There are 11 hidden switches. A switch that is on adds its own fixed numbers to the row, and there is some noise. The rows also spread widely along 17 directions, which tell nothing about the answers.
(in the rows, 128 means zero)
Known rows, each followed by its switches (1 for on, 0 for off):
[197 122 136 126 159 141 138 120 110 135  77 118 110 106  84 116 103 152
 138 141  90 125 145  68 125  99 151 148] -> 0 1 1 0 1 1 0 1 0 1 1
[112 138 119 122 193  97 206 113  94 138 136 109 120 111  65  62  86 108
 158 133 163 139 125 169  91  70 104 162] -> 0 1 0 0 0 0 0 0 0 0 1
[174 102 137 135 151 147 168  96 126 168  74  95 150 158 105 131 148 109
 148 114 142 146 148 170 104 129 123  77] -> 0 0 1 0 1 1 0 1 0 1 0
[111 115 101 170 126  99 106 115 119 152 108  47  75 124 113 104 109 141
 121 175 172 111  83 104 148 132 152 109] -> 0 0 1 0 0 0 0 1 0 0 1
[154 149 143 148 148 129 136 123  99 131 122 105 111 110 130  74 142 133
 156 129 157 145 177 157 146 138 132 110] -> 0 0 1 1 0 1 0 0 0 1 1
[112 120 119 103 124  99 146 146 121 133 135 135 144 159  83 129 174 137
 149 140 119  88 133 112 123  78 133 164] -> 0 1 1 1 1 0 0 0 1 1 1
[158 149 155 176 188  89 131 171 110 160 125 121 172 140 102  92 119 138
 136 107 137 156 108 109 152  99 162  66] -> 1 0 1 0 0 0 0 0 0 1 1
[128 118 117 156 127 156 142 134 104 108 145 113 111  83  95  93 135 161
 126 165 123 164 120  69 152 118 126 172] -> 0 0 1 1 0 0 0 0 0 0 0
[134 156 155 116 130 119 147 112 106 109 109 139 181 117  91 121 170 112
 176  74 115 150 144 178 129  71 100 147] -> 0 0 0 1 1 0 0 0 0 1 1
[113 109 123 140 132 117 195 125 128 162 130  95 127 134 123  85 132 137
 109 183 131 150 142 119 134 108 154 124] -> 0 0 1 0 1 1 0 0 0 0 1
[ 73 153 151 134 123  95 166 138  94 142 188 105 135 186 170  82 171 140
 142 168 144 110 143 118 135 110 157  99] -> 0 1 1 0 0 0 0 1 0 1 1
[134 124 142 111 136 102 128 165 165 170  83  88  95 131 105  68  70 112
 157 168 127  84 124 153 166 118 189  93] -> 0 0 1 1 0 0 1 0 0 1 1
[131 106 128 142  81 106 137 177 192 166  95 128 182 126  68 120 157 149
 106 142 120 142 150 139 159 132 156 121] -> 0 0 1 0 1 1 1 1 0 1 1
[142 151 153 127 144 146  57 143 119 121 118  92 162  86  70 101 184 162
 163  94 164 112 131  77 157  95 102 100] -> 0 0 1 0 0 0 1 0 0 1 0
[162  81 128 163 148 167 141 122 115 153  71 110 100 123  72 104 135 125
 111 163 143  63 148  77 124  84  99 162] -> 0 0 0 1 1 1 0 1 0 1 1
[111  94 129 140 145 172 148 142 118 112 137 176 170 192 108 144 177 172
 170 113 135 124 179  88  57 113  97 133] -> 0 0 0 1 0 0 0 0 0 1 1
[122 193 111 179 140 110 134 119  96 135  85  55 171 144 142 117 146 144
 130 185 189  73 122 109 164 111 158  95] -> 0 0 1 1 1 1 1 1 0 1 0
[132 121 134 141 142  94 132 116 145 167  99 143 124 125 131 103 107  85
 169 119 106 116  89 121 146  67 166 133] -> 1 0 1 0 0 0 1 1 0 1 1
[104  97 107 173 147 155 113 139 139 133 102 141 138 149 122 119 130 157
 151 154 150 107 134  63  94 103 134 128] -> 0 0 0 0 1 0 0 0 0 1 1
[136 149  82 131 165 106  98 119 166 168 129 127 134  84 153  64 152 106
 193 130 205 100 146 109 115  89 135 137] -> 1 1 1 0 0 1 0 1 0 1 1
[135 137 167 121 135 161 181 166 102  94  71 149 131 180 123 130  65 132
 134 200  58  61 149  91 150 134 200 151] -> 0 0 0 0 0 1 1 1 0 1 1
[129  88 131 182  71 148 140 155 135 124 113 131 116 136 118 100 139 151
 120 177  98 122 167 108 138 154 154 144] -> 1 1 0 1 1 1 0 1 0 1 1
[100 143 164 149 157 134 132 156  91 117  83  87 115 151 113  72 134 156
 123 186 144  65 171  94 164 101 146 109] -> 0 0 1 0 0 1 0 1 0 1 1
[ 94 105 137 153 136 116 161 153 110 143 113  75 147 145  30  85 153 185
 115 163 140  99 134  85 135  78 110 115] -> 0 1 1 1 0 0 1 1 0 1 1
[137 135 114 189 100 123 121 122 145 150 133 133 151 117 141  97 144 151
 139 147 120 125 134  55 119  96 139 145] -> 0 1 1 1 1 1 0 1 1 1 1
[128  85 113 150 160  99 113 123 116 149  94 117  97 136  86 108 122 146
 176 112 111 141 120 119 120 107 145 112] -> 0 0 1 1 0 1 0 1 1 1 1
[179 122 102 150 106 109 137 123 167 187 150  98 112 124 111 120 115 127
 111 154 185 107 123 125  99 139 120 149] -> 0 1 0 1 0 0 0 1 0 0 0
[ 74 121 107 135 118 106 114 144 179 146 145 115 138 103 117  52 110 147
 189 136 140 142 120 124 110  96 140 119] -> 0 1 0 1 0 0 0 0 0 1 1
[149 145 149 169 115 142 158 116 116 123  66 116 154  94  91 110 139 114
 104 155 123 107 139 101 168  59 129 167] -> 1 0 1 0 1 0 1 0 0 1 1
[141 119 156 169 147  77 127 131 106 168 109  95 139 141  33 113 112 105
 107 108 120  96  55 115 135  54 102 128] -> 0 1 1 0 1 0 0 0 0 1 0
[104 133 151 147 117 118 134 134 166 163 140 132 152  94 151  61 145 139
 152 134 121 166 141 105 157  83 157 103] -> 0 0 0 0 0 0 1 1 0 1 1
[199 134 154 157 136 151 140 132 136 165 183 193 129 101 180  79 145  98
 144 112 108 165 150  85 144 123 142 149] -> 0 0 1 1 0 1 0 0 0 1 1
[147 132 143 106 155 143 136  82  85 128 139 116 123  88  94  85 186 154
 191  98 114 133 153  64 119  39  99 144] -> 0 1 1 1 0 0 1 1 1 1 1

New rows, each followed by its switches (1 for on, 0 for off):
[ 94 141 127 177 104 180 178  88 126 105 110 130 181 125 170 102 168 143
 164 156 153 154 185 125 105  98 116 126] -> 1 0 0 1 0 0 1 0 0 1 0
[161 101 146 114  87 118 148 168 168 155 115 150 125 132  71 119 112 116
 126 137  86 111 137 141 149 142 149 169] -> 0 0 1 1 0 1 1 1 0 0 1
[127 132 137 130 142 134 171 182 137 112  43 118 147 118  60  85 116 148
 127 179 123 119 191 157 164 101 159 141] -> 0 0 1 1 1 0 0 0 1 1 1
[129 150 144 158 111 172 140 148 149 117 140 141 155  78 109  61 136 167
 137 143 163 141 212  96 110 122 102 161] -> 0 0 0 0 0 1 1 0 0 0 1
[120 124 122 185 104 113 127 147 145 172 164  91 159 109 132  56 171 144
 138 152 139 135 108  61 153  86 148  94] -> 1 1 1 1 1 0 0 1 1 1 1
[125 130 102 140 154 118 178 114 111 144 127 127 140 117 123  99 130 141
 144 157 118 127 120  76 122  64 140 171] -> 0 0 0 1 1 1 0 1 0 1 1
[153  97 125 127 105 138 148 155 140 157 102 109  81 131 138 102 113 125
 119 207  93 102 138  90 183 154 218 126] -> 0 0 1 0 1 1 1 1 1 1 1
[160 138 155 163 132 137 141 140  89 123  78  93 131 179  90 131 125 157
 123 144 138  81 173 125 110 131 125 110] -> 0 0 1 1 1 1 0 0 0 1 1
[129 136 131 140 151 146 156 141 100 133 140 131 128 141 138  99 133 104
 153 166 157  92 140 137 146 143 143 135] -> 0 0 0 1 0 1 1 0 0 0 0
[ 92 101 101 167 148 109 138 175 151 139 158 188 140 119 104  90 104 116
 149 139 129 153  92 106 129 113 148 171] -> 0 0 0 0 0 0 0 0 0 1 1
[132 128 129 139 137 131 152 134 142 146 112 136 157 123 106  95 140 132
 153 152 126 127 147 120 141 112 139 130] -> 0 1 1 1 0 1 1 1 0 0 0
[113 114 152 102 147 128 190 130 142 136 128 165 144 145 103  91 126 115
 159 131 103 144 164 146  96  80 123 154] -> 0 1 1 0 0 0 0 0 0 0 1
[162 147 130 153 160 143 151 128 136 137 106 163 166 151 146 143 124 130
 130 145 154  93 152  71  93  80 134 157] -> 1 0 0 0 0 0 0 0 0 0 1
[143  99 146 182 141 145 140 101  73 120  79 104 122 137  53 142 158 120
  94 134 141 102 123 111 134 100  73 161] -> 0 0 1 0 0 1 0 1 0 0 0
[146 105  89 165 134 163 192 107 162 166 144 176 164  68 150  80 193 107
 138 155 156 178 150  80 149  72 128 181] -> 1 0 1 1 0 0 1 1 0 1 1
[159  99 105 179 100 137 160 117 158 155 114 143 173 139 121 132 140 150
 153 111 106 180 143 106  83 124 135 126] -> 1 0 1 1 1 1 0 1 0 1 1
[158 115  99 169 125 138  94 100 138 171 167 117  89  92 178  73 151 152
 181 111 165 165 155  89  92 135 131 113] -> 0 0 0 1 1 1 0 1 0 1 1
[151  96  83 149 116 128 133  94 133 150 157 143 139 118 115 148 167 157
 166 106 125 166 118  72  88 111 124 158] -> 1 0 1 1 0 1 1 0 0 1 0
[124  85 102 163 125 145 144  90 144 144 121 132 112 120 120 125 142 140
 137 135 150 170 138 104  91 116 112 148] -> 0 0 1 0 0 0 0 0 0 0 1
[140 138 119 116 191 152 150 117 128 126  70 142 142  84 129  95 151 126
 151 164 143 143 159  99 164  63 150 153] -> 0 0 1 0 0 0 0 1 0 1 0
[132 148 127 172 146 112 118 185 146 124 114 151 163 123  97  99 113 182
 139 140 135 151 162  91 128 116 153 131] -> 0 0 1 1 0 0 0 0 1 0 1
[125 131 130  74 149 127 163  81  85 158 161  41  86 101 127  80 185 140
 138 162 162 107 132  91 136  57 114 135] -> 0 0 0 0 1 0 0 1 0 0 0
[157  73 106 136  93 194 144 136 156 113  92 144 194 115  72 164 215 124
 133 137 119 145 136 109 152 148 104 162] -> 1 0 1 1 0 1 0 1 0 0 0
[176 115 121  89 137 165 163 170 151 165 160 140 138 136 112  81 118  72
 173 143 125  79 112 116 119 135 139 158] -> 0 0 1 1 1 1 0 1 0 1 0
[181 126  67 178 120 123 132  92 120 147 132 111 136  66 109 133 153 126
 123 151 145 147  84  70 148 110 135 181] -> 0 1 0 1 1 1 0 1 1 1 0
[105 153 136 167 130  85 126 143 101 113  93 152 182 165 112 157 163 145
 125 134 117  95 137 110 144  80 147 152] -> 0 0 0 0 1 1 0 1 1 1 1
[150 133 113 166 153 102 163 106 133 172 135 142 134 132 133 106 121  86
 160 120 181 147 129 190 113 133 132 117] -> 0 1 0 1 0 0 1 0 0 0 1
[155 183 163 122 194  85 100 128  49 116 145 135 128 144 111 126 120 171
 180  82 104 120 126  71 119  80 147 121] -> 0 0 1 0 0 1 1 0 0 1 0
[114 163 116 198 177 118 160 136 129 161  66 117 188 199 174 114 108 138
 156 181 165  76 129  86 117  86 188  63] -> 0 0 1 1 1 0 1 1 1 1 1
[ 85 128 123 134 131 114 158 140 124 131 124 110 133 156 117  80 126 148
 165 155 129 110 150 129 113 108 139 130] -> 0 0 1 1 0 1 0 1 0 1 1
[178 130 115 141 144 142 136  96 145 150 115 134 146 113 118 128 141 138
 142 122 154 147 146  91  97 103 121 137] -> 0 1 1 0 0 0 0 0 0 1 1
[126 134 139 110 123 104 207 138 118 119 125 133 186 138  64 112 169 175
 142 130  91 156 189 126 109  73 122 163] -> 1 1 1 1 0 1 0 1 1 0 1
[145 129 138 156 149 130 143  94  90 131  85  94  91 153 124 129 115 116
 127 153 152  94 129 123 124 107 133 129] -> 0 0 1 0 0 0 0 0 0 1 1
[110 175 135 164 135 113 130 142 104 139 138  93 155 174 153 118 116 120
 141 174 157  57  77  83 154 115 165 105] -> 0 0 1 1 0 0 1 0 0 0 1
[ 78 122 141 136 112  80 139 167 134 149 168 103 130  97  91  60 168 185
 108 154 114 174 133  87 178  76 149 137] -> 0 0 1 0 0 0 0 1 0 1 1
[122 116  76 120 146 120 154 134 151 144  97 116 165 158  92 145 154 146
 164 145 183  99 155 133  90 132 138 134] -> 1 0 1 0 0 1 1 1 0 0 1
[151 164 115  69 134  95 137 128 127 139 126  68 106  63  72  85 127 177
 145 156 129 104 143  78 158  70 145 182] -> 0 0 1 1 0 1 1 1 0 0 1
[105 139 171 139 146  94 155 122 105 146  93  87 128 146 100  83 116 154
 127 150 101 111 143 121 142  52 134 110] -> 0 0 1 1 0 1 0 0 0 1 0
[129 114 122 156 138  96 117 144 122 157 119 114 123 136  85 106 127 161
 144 141 128 103 131  79 111 100 144 129] -> 1 1 1 0 1 1 1 1 0 0 0
[107 100 111 155 143 173 141 124 150 132 108 139 210 176 113 137 168 146
 174 136 147 111 133  89  78 118 103  98] -> 0 1 0 1 0 1 0 1 0 0 0
[181 136 132 180 160 114 157 172 132 178 138 146 144 149 113 102 120 112
  94 158 170  72 133  67 125  89 142 154] -> 1 0 1 0 0 0 0 1 1 1 1
[144 149 124 165 177 117 156 144 109 132 116 147 137 100 108  86  84 109
 153 135 142 159 115 142 153 119 163 135] -> 0 0 0 0 0 0 1 0 0 1 1
[130 155 131 168 114  94 163 135  79 123 171  96 149 162  96 129 133 163
 112 130 143 143 123 119 110 146 125 134] -> 0 0 1 0 0 1 0 0 0 1 1
[157 106 103 140 157  98 200 103 137 196 109 134 146 160 125 136 131  73
 110 159 131 103  83 113 128  72 149 156] -> 0 0 1 0 1 1 0 1 0 1 1
[140 145 116 117  79  83 145 117 141 136 180 129 138  61  65 113 144 185
 131  98  99 192 138  77 104  64 117 213] -> 0 0 1 0 1 0 1 0 1 0 1
[134  84  70 167 197 150 113  72 131 170  69 100 143 112 105 121 182  96
 169 125 219 119 115 118 102  87  93 101] -> 0 0 1 0 1 1 0 0 1 0 0
[162 120 118 156 147 126 144 161 127 117 111 151 178  82  24 112 128 135
 151  87 124 166 115 128 126  97  96 177] -> 1 0 0 1 0 0 0 1 0 0 1
[112 154 144 122 165 129 176 169 170 149 105 110 173 125  98  51  62 118
 143 183 143  87 124 111 122  76 150 119] -> 0 1 0 0 0 0 0 0 0 0 1
[166 112 112 129 114 155 124 132 136 139 138 116 102  97 110 108 153 162
 130 150 140 137 163  62 117 120 139 159] -> 0 0 1 0 1 0 0 0 1 1 1
[157 176 140 179 175 101 182 152 102 146  90 135 196 175 125 130 105 158
 110 160 126 100 141  86 124  78 161 123] -> 0 0 0 1 1 1 0 1 0 1 1
[137 165 129 144 193 133 119 158 107 108 108 189 158 153 132 117 104 149
 178 128 127  80 163  49  81  77 144 165] -> 0 0 1 0 1 1 0 0 1 0 1
[118 141 133 155  92 142 134 134 139 110 104 115 194 130  96 119 147 122
 167 126 124 125 113 125 140 125 136 117] -> 1 1 1 0 0 0 1 1 0 1 1
[142 141 184 142 144 102 144 170 139 144 112 196 143 140 145  86 110 160
 144 137  43 159 175  83 143  67 182 133] -> 0 1 1 1 1 0 0 1 0 0 1
[106 114 155 157 139 117 147 122 136 182 125 149 108 130 135  67 172 106
 123 162 172  83 190 141 128  56 103 145] -> 0 1 0 1 1 0 1 0 0 0 0
[132 168 151 151 186  75 135 144 101 148  93 123 171 171 136 132 108 132
 142 155 120  91  96  98 163  72 200  79] -> 1 1 0 0 0 0 1 0 0 1 0
[156 135 155 144 147 123 137 116 128 146  76 114 153 133 117 134 127 115
 133 134 115 121 108 128 157  86 141 113] -> 0 0 0 1 0 0 0 1 0 0 0
[173 144  92 156 148 140 157 107 128 142 129 154 123  88 143  99 125 127
 163 139 157 134 162  89 107 107 134 187] -> 1 0 1 1 0 1 1 1 0 0 1
[141 136 160 218 119 166 153 105 116 126 100 154 133 138 153  74  95 116
 141 152 107  88 156  62  96  76 112 158] -> 1 1 1 1 0 1 0 1 0 1 1
[154 120 154 127 139 114 133 154 116 148 105 125 115 146  89 111 135 107
 129 136 120  88 126 133 155  96 140 139] -> 0 0 1 1 1 0 0 0 0 1 1
[148 127 150 115 172 143 109 157 119 130  77 137 109 141 130 112 133 138
 145 163 118  88 158  82 157  95 176 122] -> 0 0 1 0 1 0 0 0 0 1 1
[142 140 119 156 153 146 147 129  99 121 138 129 154 102 116  86 133 122
 174 144 129 113 112  78 146 111 140 141] -> 1 1 0 1 0 1 1 1 0 0 1
[147 140 104 146 125 131 164 151 168 154 112 120 183 103  98  99  92 135
 141 175  98 133  78  62 150  92 176 142] -> 0 1 1 1 1 0 1 1 0 1 0
[111 133 157 151 143  79 156 144 140 157  90 135 165 149  78 113 105 122
 101 156  99  78 104  86 133  19 140 151] -> 0 1 0 0 1 0 0 0 1 0 1
